All rows are made from the same 12 directions, up to rounding. Whole rows:
[[ 10.1  19.8  19.9  21.5  -3.4   6.5  -3.0 -41.2  16.3  21.8   1.1 -11.6
   23.7 -10.1  -0.5  -3.5  28.8 -11.1  25.3  16.3   0.6  34.2]
 [ 22.1  15.2 -17.8  26.8 -18.3 -15.0  12.2 -14.1  -8.2  20.8 -28.1 -31.5
   19.1  27.0  -8.3  10.6  -0.4  11.5   4.0 -33.6  31.5   2.5]
 [-11.3 -28.7 -13.1  -8.2   8.7  -2.0 -11.2  -5.9 -25.5 -19.9  11.5   9.3
   17.0  -1.7 -30.4 -15.3  -1.4  19.7 -21.6   4.8  -0.8   7.6]
 [ 12.4  -1.9 -13.5   9.9  20.0  -5.4 -40.3 -23.7 -19.2  -7.3  10.1  14.5
   -6.3  -3.9  12.7  16.3 -12.4 -24.9   1.2 -26.4  15.3   3.6]
 [ 19.2  -6.1 -12.1   0.0 -14.5 -12.0 -34.4 -20.5 -18.0  17.1 -19.5  10.1
  -11.6   6.6   1.7  -1.6 -14.4  12.5 -24.3  15.7  -3.8  33.2]
 [-11.4  -5.1  23.1  -7.3  16.7  -0.3 -27.1  -3.4   7.9  31.0   7.7  -4.0
   -9.6 -21.0  18.1  -4.3   2.6 -25.8  18.4  22.9  -4.8 -10.5]
 [ 13.4  22.8   6.5  -0.3   4.8  -0.1  18.5  18.5  11.1   8.1   5.4  -1.9
  -23.5  -8.9  24.2  23.5 -19.7 -33.0  12.8 -24.0  19.3 -26.1]
 [ -8.1  17.5   0.6  17.2  -2.2  13.7 -12.4 -18.5  20.7 -17.7  -1.5  26.8
   -6.9 -12.7 -22.5  -9.3  17.7  34.9  -2.3  26.3  -8.3  42.8]
 [-32.3 -19.2   4.8 -32.0   3.6 -35.3  11.1  20.3 -24.6 -30.8  29.4  15.8
   -0.4  -3.3  15.8   2.1 -39.2 -62.9 -28.3  -8.0  -4.8 -26.3]
 [-22.5  14.2   3.3  15.1   0.5 -20.7  -2.9  -3.9 -17.8   6.1   4.3  14.4
    1.5 -25.5 -30.0 -10.3 -33.2  15.3 -22.8   5.8  23.1  -1.5]
 [-34.1   9.6  -4.1 -19.1   1.2 -31.2 -10.0  29.6   2.4   9.3  -0.2 -10.4
   -5.8  -8.9   1.1 -26.0 -10.6 -20.9 -14.2  34.4  15.6 -38.1]
 [-14.0  10.4   0.7  24.0 -12.2  -4.7  21.3  -1.2 -16.1   9.7  -7.3  -5.0
   34.6 -20.5 -27.4   8.5 -12.5  14.5  -8.7 -18.1   4.8   2.8]
 [ 15.9  15.9  -6.0   7.2  -0.2  10.8 -21.0  -9.2 -17.9   4.9  -1.2   0.7
   16.0  -4.2  25.8 -12.6   4.0   6.3   0.7   5.3 -23.1 -21.9]
 [ 21.5   3.1 -10.9 -11.8 -12.2   5.5  29.5  -0.5   2.0 -20.4   5.6   1.4
    2.9   9.9 -21.5 -12.6   7.6  16.2 -16.7  13.5   8.8  20.0]
 [ 32.8 -15.1  19.2 -26.6   4.9  23.2  19.4   7.8  -0.3  20.4  16.6   7.0
  -21.6 -25.2  -1.5   7.7 -12.4  -6.3  -2.7  16.3  -1.7  12.2]]

The start of a row, then its end:
[ -6.8 -19.8  13.7   5.1   5.1 -21.9 -23.1 -23.1 -23.6  13.2   3.3  14.7
 -14.0   0.1   2.0  10.0 -35.6 -11.0 -11.1]	[-13.6   5.8  14.9]
[-23.2   8.9   7.3   4.9 -13.1  -8.6  21.4  -0.7  23.5 -13.5  -4.4  -1.1
   3.9   9.9 -19.5 -12.8  14.9  13.3  -0.4]	[18.1  0.7 19.4]
[-29.8  -0.5   5.9  -3.9  13.9   0.5 -12.7   6.6  37.4 -19.6   3.9   9.2
 -26.9   9.0  -5.6 -13.5  23.1   8.7  15.0]	[23.3  2.7  5.1]
[ 13.9  30.6 -26.1   3.4   4.9  13.1   3.4  16.5  18.0  -9.5  -2.6 -12.5
   5.8  -6.1  -2.3  -2.3  25.5  -1.1  10.8]	[  1.5  20.9 -18.1]
[-13.4   1.1  10.6  -4.4 -10.7 -11.3  31.7  12.3  -2.0 -21.5   6.4  13.6
 -11.4  10.7   1.3   1.0 -24.7   1.8 -14.4]	[-10.6  -6.5  -7.0]
[ -5.4   5.8  12.5  -5.1 -24.6 -26.0  13.8  -2.8   7.3  15.6 -14.2 -13.1
  -1.7  19.5  14.8  -4.2  -6.8 -19.1  -5.2]	[13.4 -4.1  8.5]
[-20.1  15.5   0.7   9.1  14.8  -2.6  15.5  -4.3  -4.6 -19.7  27.0  -2.0
  33.0 -22.9 -23.7 -13.1   7.3 -13.3   3.7]	[ -2.2  19.8 -16.1]
[ -0.9   5.2 -17.3  -6.5  -2.2  26.9   8.7  27.7  -3.3 -19.4   2.5  12.3
  17.3 -28.2  -7.4   4.9   9.8  13.0 -11.1]	[  4.3 -25.5  -8.0]
[ -9.3 -25.4  34.1  -3.4  -3.8   2.9  58.8   0.9 -10.5   1.6  15.5 -17.9
  23.0  15.0 -12.3  -7.0  -7.3  12.2   8.7]	[-19.7  -9.9 -17.1]
[ -0.5  24.8   0.0  -1.4 -10.8 -27.0 -17.4   0.5  22.2  29.2 -22.4 -25.4
 -18.6  24.4  24.8 -19.9   8.6 -13.7   9.9]	[ 29.0  17.8 -15.2]
[ 29.5   8.3   2.4  -1.8   7.5  24.1  11.4  -7.5   4.3   0.6  11.9   2.3
  -5.7  -8.1 -12.7 -12.3  10.0  24.4   4.7]	[13.2  9.6  5.4]
[-15.5  20.6  12.0  12.1 -16.1  -7.6 -17.7 -11.5  25.5  -0.9 -17.3  14.6
 -17.8  10.6  23.5  -2.7   7.8   2.7   5.0]	[ 22.0 -26.3  22.9]
[-20.7  12.6  13.3   7.4  -5.8  11.6  10.5  15.6  25.8   7.4 -10.4  -0.5
  -3.2 -10.4  -4.4  -5.0  14.0  22.9  11.6]	[ 18.0 -16.0  -2.4]
[-22.8  -2.7  -8.9  -3.9  13.5   9.1 -29.0  18.3   5.1 -27.9   4.0  33.2
 -24.4 -12.0   8.6   4.0  -5.1   9.0  -7.2]	[  3.4 -21.4  -7.7]
[ -4.8  15.3   3.8   6.2   7.2   1.5 -20.9   5.1  14.1  24.8  -5.6  11.2
 -24.1 -34.5 -10.7   8.3  -9.4   1.1   0.9]	[18.2 17.8 12.5]
[-16.0 -28.2  13.6  -0.9  18.6  22.8   1.5   8.5  18.9   5.3   4.3  -5.8
   1.2 -10.7 -10.5  18.1  22.3   1.2  28.2]	[-11.7  -8.4   5.8]
[  3.8  -4.3 -26.5  -2.9  20.1  -7.0 -57.5   4.7 -12.9   4.2  -3.9   7.6
 -15.6 -10.0  23.9  20.0  -9.6 -33.2  -0.6]	[-16.2  10.4 -14.8]
[-16.3 -27.0  -9.5 -17.7 -15.2 -26.8 -18.1   3.7  15.4  -3.1 -27.7 -19.9
 -15.5  61.3  15.8 -17.6  19.9   4.6  -1.4]	[ 17.6 -11.2   5.0]
[ 17.4  35.6  13.5  -8.1 -17.1   5.4  48.2  22.5   0.4 -18.4  15.8  34.8
 -29.2 -24.0  13.9  13.9 -45.1  -9.9 -24.6]	[-2.9 -7.1 -4.4]
[-38.1  13.3 -35.3  25.5   8.0  -6.7 -16.0  18.3   2.2 -39.2  -7.4  20.2
   9.3 -16.6 -21.9  29.5  -3.1  -1.6  -7.7]	[-39.8  13.9  -0.3]
[-20.5 -13.0  33.5   7.1  -4.5  14.2  24.7  13.4   3.8   5.8  -1.7  11.3
  -6.9  -6.3  11.3  18.2 -16.4  15.2  10.6]	[-19.6 -37.8  -7.8]
[-30.3  -8.8  -0.6   1.5 -14.1 -10.1  19.5  23.3 -11.3   6.3 -11.1  -8.3
  26.0 -12.5 -17.2   6.1 -11.1   4.5 -13.8]	[ -7.3 -10.7 -10.3]
[  3.2   5.9 -11.2  -5.6 -24.8 -23.7  14.2 -17.4  33.4 -26.7 -10.1  10.4
 -20.3  25.6 -21.4  10.5  11.8 -18.2 -15.4]	[15.5 23.5 76.7]
[ 23.3  22.0   7.0  21.2   6.6   0.0 -12.2 -25.8  -2.2  17.7  -0.8   9.7
 -27.0  -0.9  -9.2 -10.2 -17.9  32.8   1.2]	[ 2.9 30.0  7.8]
[ 12.1  12.7  -0.5  19.3  20.5   8.3 -28.5 -17.2   9.5   6.6   1.1   7.9
 -24.0  -2.7   5.3   8.5   1.1   6.7  20.0]	[-13.3  21.5   1.7]
[  0.9  18.2 -13.0  11.6  17.9  17.9   3.9  18.6  21.7   4.1   0.0  -4.3
 -10.0 -25.1 -30.0   7.9  11.9  18.7  14.7]	[-5.5 37.8 -8.3]
[  7.7  11.4  23.4  19.6 -12.3  -2.8  31.0 -27.1   7.7   9.9  -0.7 -13.2
  14.0  15.2  -4.1  -2.0   5.3   6.2  15.4]	[-9.0  5.2 16.5]
[-36.8 -39.4 -18.2 -34.2  18.5 -12.8 -22.0  28.9  -1.5  -0.4   7.0 -21.9
  20.5 -10.6 -19.8 -12.8  23.0 -30.2  -4.0]	[ 23.9   8.8 -18.7]
[ 10.0  -6.1  10.6 -34.6 -16.0  -1.7  42.4  19.8  -0.6  -1.4  11.8  -8.3
   2.9   1.5   0.7 -17.6  -4.0 -12.3 -16.9]	[29.2 -9.7 -6.7]
[ 14.8  10.0  19.6  -6.1   6.4   6.5  21.3  -1.4  -3.8  -0.3  23.9  19.0
 -19.3 -22.7  -1.1   3.1 -26.7  -8.6  -5.9]	[1.8 9.7 0.5]
[-11.0  15.8  20.2   6.8  -5.8  -1.3  -9.0  -6.6   6.5  32.7  -2.8   0.2
  10.6 -36.8   4.1   2.6  -0.7 -18.8   5.0]	[ 25.8 -10.6  12.8]
[  1.3   1.3   6.0  -6.1  -3.0  -3.6  14.2  -5.4  13.0   1.5   4.9   3.4
 -12.0  -5.0 -31.9 -13.8   1.5  15.4  -9.1]	[27.1 22.3 27.7]
[-13.1 -19.7  25.8  -5.1   1.2   1.6   6.5  -7.0  19.1   5.3   3.8   0.1
  -6.0   2.4   8.6  16.2   9.1 -23.8  18.3]	[ -1.3 -15.2  23.4]
[ 32.0  -6.3 -19.1   5.1   3.9   7.8  15.8   0.7 -10.4 -29.2   0.0   5.3
 -20.9  38.5   5.8  16.3 -13.3  20.3  -1.0]	[-51.8  15.3 -10.4]
[ 17.5   4.6 -18.7  -4.0   0.4  20.4  -6.3  23.3  18.7 -10.7 -14.9   8.4
 -31.5   9.6  14.0  17.0   7.6  16.4   5.0]	[-10.0  -6.2  -2.8]
[ 21.6  -7.8  12.7  -5.7   1.8  19.8  -0.2   2.4  10.6  20.9  -4.9  -3.2
 -17.2  -1.3  19.9  15.5   4.4  -2.5  17.0]	[ -2.7 -13.3   4.2]
[ -6.2   6.5  -0.9   0.5   4.6  11.7  27.0  26.8  -5.9  -3.6  10.7   8.7
   5.9 -36.9 -19.2  18.0 -18.5  -1.6  -7.5]	[-16.9   8.2 -13.7]
[-31.7 -30.5  16.5  -2.3  13.1  -5.1   0.6  -3.3  -7.2  -1.4  13.4  -4.2
  19.1  -5.5 -10.2   2.9   2.0 -14.2   8.7]	[-10.1  -7.9  -3.1]
[ -4.1 -13.1  29.4  -7.6  -8.0  -6.6   0.3  -2.5   4.8  34.3  -7.9  -6.2
 -13.7   1.2  16.1   1.4 -10.5  -7.9   6.1]	[ 14.8 -15.6   5.8]
[ -6.8   1.5   6.8   9.6  -0.7  -2.3 -20.2 -11.7  18.3  13.9  -9.6  12.2
 -16.1 -16.6  -3.3  23.6   0.6 -14.5   6.4]	[ 4.0  3.6 41.2]
[ 24.8  -9.0  -6.3  -2.0  14.6   4.0   8.0 -13.9 -22.9  -3.9  22.2   2.9
   8.0 -14.3 -20.0  10.0 -14.2 -12.7  -6.6]	[-21.6  30.1   7.3]
[ 15.4  -4.9 -13.2   4.2   4.3  -4.5  -1.6 -16.8 -23.7 -14.2  14.6   8.6
  20.9 -14.2   1.4  33.7 -13.4 -47.1  -7.1]	[-39.0  10.9  18.9]
[ -5.4  -4.8   0.3 -10.9 -18.3 -10.7  22.5   5.4 -10.0  -4.2  -0.2  -8.2
  24.9   2.9   0.3  -2.7  -1.7 -16.8 -14.2]	[  4.9 -14.0   2.4]
[  0.1  19.8  -6.5   6.3 -10.5   5.2   7.0   2.6  -5.8  14.4  -3.8 -10.0
  35.3 -30.1 -15.9  -8.3  10.4   2.2  -6.9]	[19.4 -1.9  1.2]
[-14.5   9.7  10.8  -5.4 -17.4 -11.7  17.0  -3.7  30.4 -25.5  -1.3   5.4
  -7.4  24.4  19.9   1.3  15.6 -25.8   5.5]	[ 10.8 -18.6  22.6]
[  6.0 -21.4   0.6 -23.5  19.3  23.2  22.3  10.1  -3.6 -28.6  31.7  -5.2
  17.1   1.1  -4.3 -13.4  21.7  -5.7   8.6]	[ -0.3  -8.5 -22.1]
[ -1.4   7.1 -16.2  -9.6  -4.8  -3.3   1.1  26.8   7.0   2.0 -12.4  -9.6
  -8.8   5.2   0.8  -6.6   2.4   7.4  -6.1]	[  9.3   7.1 -20.8]
[-33.2  24.7  -6.4  23.5 -27.0 -33.2 -12.3   4.5  -3.0  21.4 -36.5 -18.4
  21.7  12.0   9.2 -10.5  -4.8   7.8  -7.5]	[  5.6  -8.3 -17.2]
[  5.8  -8.7 -18.6  -3.3  13.4   4.6 -32.9  -5.0   9.0 -27.5  -0.3  12.1
 -20.7  23.2  21.7   9.9  14.6 -10.2   8.8]	[-13.6  -5.2   4.8]
[  6.8   1.3 -18.8   7.1 -12.4 -14.1 -21.8 -16.8  -4.8  14.1 -20.4 -20.2
  23.9  12.6   2.3   1.1  17.7 -13.0  -0.6]	[ 2.8  4.5 17.4]
[-27.1  -1.4  24.9  -3.1  -3.9  -3.7  22.2   4.7  13.1   1.2   8.8   6.5
   0.5 -16.3 -17.2  -6.5  -3.4   1.0  -1.5]	[19.8 -5.6 11.5]
[ -7.0  -7.9  -3.4  -5.3  -1.5   4.5  17.2  17.3   8.1  -3.8  -0.7   1.8
  -1.5 -12.6 -19.3  16.1  -1.2  -1.9  -3.8]	[-6.5  6.9 11.5]
[-38.5 -33.7   8.3 -20.6  -3.6 -16.7  12.3  17.6   6.6 -12.9   0.8  -7.6
   4.9  17.8  -5.2  -4.7   5.5 -12.9  -3.7]	[  5.8 -14.6  -2.4]
[  5.7  19.1  22.9  13.2   2.2   2.4  -8.8 -37.1   4.9  11.9  12.6   7.7
   6.3 -15.5  -1.7 -17.5   7.5  -0.1   8.3]	[28.1 -0.6 23.8]
[ 9.2 23.3  1.8  9.3 -7.1  0.4 12.4 -5.2  4.6  1.1  0.0 -3.1  6.6 -2.7
  5.7  0.1  1.6 -5.7  3.9]	[-1.3  4.3 -1.1]
[-12.4  16.5   0.1  -3.2   3.0 -36.9 -14.5 -10.6 -26.0  26.4  10.6 -19.0
  25.0 -17.4 -10.0 -36.1 -16.2 -24.5 -16.4]	[ 30.9  32.9 -27.8]
[  9.6  -0.1   7.7   0.9  -7.4   8.3  -6.8 -19.0  11.1  -4.3   0.2  20.3
 -10.3  -7.6   1.0  11.4   5.0  -4.4  -2.5]	[ 12.6 -14.9  47.4]
[-38.7 -32.9  16.5  -3.1   3.4 -26.0   5.9   1.1 -13.1  -3.2   4.6  -4.0
   5.2  16.2  -5.7   0.7 -18.8  -9.9  -3.2]	[-18.3  -2.3 -10.6]
[-31.8 -17.3 -19.2   7.7  -6.5  -9.3 -26.3  17.7  -2.5 -10.4 -26.5  10.4
  -4.8   9.4   0.2  19.5  -5.5  13.6 -10.6]	[-19.1 -19.6   4.0]
[-13.4  27.5  12.3  19.2 -11.5  -7.7  35.7  -9.4   7.8 -19.0   6.4  -0.8
  17.0   9.3  -7.4 -12.7   1.4   9.4   3.2]	[-5.4  2.6 -4.2]
[  4.7   0.3   4.4   9.6  14.0  32.2 -24.3 -17.2  -8.0  -5.7  13.8  15.7
  24.7 -29.8  11.0   3.6  20.3  -0.1  13.0]	[  3.2 -36.3   6.7]
[-27.4 -33.3   5.6 -10.9  -7.0  -6.2   7.8  -5.1  -0.4 -31.1   6.6  16.8
   8.7   9.9 -15.2   4.4   4.1  -3.2 -13.8]	[  1.6 -25.4  35.8]
[  4.4   3.6  23.5  23.0  -2.4   3.1  18.5 -26.1  -3.6   4.1   4.5  10.3
  -3.2   1.7 -14.2   3.7 -15.4  25.6   4.4]	[-15.9   4.6  20.1]
[-18.6  22.3   8.5   9.8 -31.0  -9.0  26.8  16.5  27.1  19.5 -26.1  -9.0
   8.1 -14.0  -3.5  20.5   3.1 -12.7   0.8]	[ 7.9 -7.9 23.3]
[ 28.1  13.8   6.9  11.6   2.5  11.4  15.6 -21.2  -5.4  -3.6  11.8   1.6
   3.2   3.8   2.6  -0.6  -1.8   6.3   7.9]	[-13.9   8.3   2.5]
[ -2.8  13.2  -1.1  22.8   1.6   7.9  -6.2  -3.8   2.2  13.7  -8.4   4.4
   5.6 -24.6 -14.0  17.2  -2.8  10.4   5.8]	[-12.1   8.0  11.5]
[-11.2   6.4  15.9 -14.4  -7.0   1.2  35.6  18.9  35.1 -10.9   7.1  -3.0
  -9.0  -1.1   9.5  13.1  12.3 -35.2  13.4]	[ 5.7 -4.7  7.5]
[-11.0   8.5 -18.9  -0.8  -8.5 -11.6 -30.0   1.2  -6.0   1.8 -11.1  16.0
   0.3 -22.5 -15.7  -5.2  -5.9   3.9 -27.3]	[29.0  0.5 23.2]
[-32.3 -24.1 -10.1   3.9   2.7  -1.1 -18.2  11.9  11.1   0.7 -15.9  -4.3
  11.9  -7.7 -12.3  26.3  16.8 -11.2   8.0]	[-13.5  -8.5  18.3]
[ 19.6  37.6   4.3  15.7 -21.0 -14.3   9.3 -21.7 -17.4  17.9  -7.0  -8.3
  13.8   7.3   3.6 -32.9 -13.5  23.1 -14.5]	[ 20.8   6.6 -10.4]
[  5.4   8.3  -4.1   8.5   3.9   1.7  -7.5 -15.1  -2.5  -6.1   2.0  -4.7
   7.6  13.4  -2.1 -21.4  12.6  19.7   4.4]	[ 6.8  3.9 -7.1]
[-11.5  25.7  21.7   7.2   5.1  -2.3  20.8   0.4  34.6 -25.4  14.4  23.1
 -40.2   5.9   9.6   4.7  -8.5  -7.2  13.1]	[-3.4 10.3  4.4]
[ -2.7  16.4  -4.3  -0.9   1.3  13.6  -3.6  -4.1   5.2 -33.6  14.9  19.3
  12.1  -9.4  13.2  -7.2  17.0  -9.3  -0.9]	[ 12.1 -26.4   3.1]
[ 25.8 -12.8   5.0 -22.8   5.9  24.3   6.0   0.6   0.1  -2.5  15.4   0.7
  -0.7  -4.2   9.0  -7.9  14.9  -2.9   3.5]	[ 18.1 -17.2   2.1]
[ 12.6  -5.9  -7.9 -17.8 -16.1 -12.3  20.9  14.4  27.3  -5.9 -15.4  -7.7
 -33.9  33.4   2.5  13.6   2.1 -11.5  -3.1]	[-1.1 17.5 22.6]
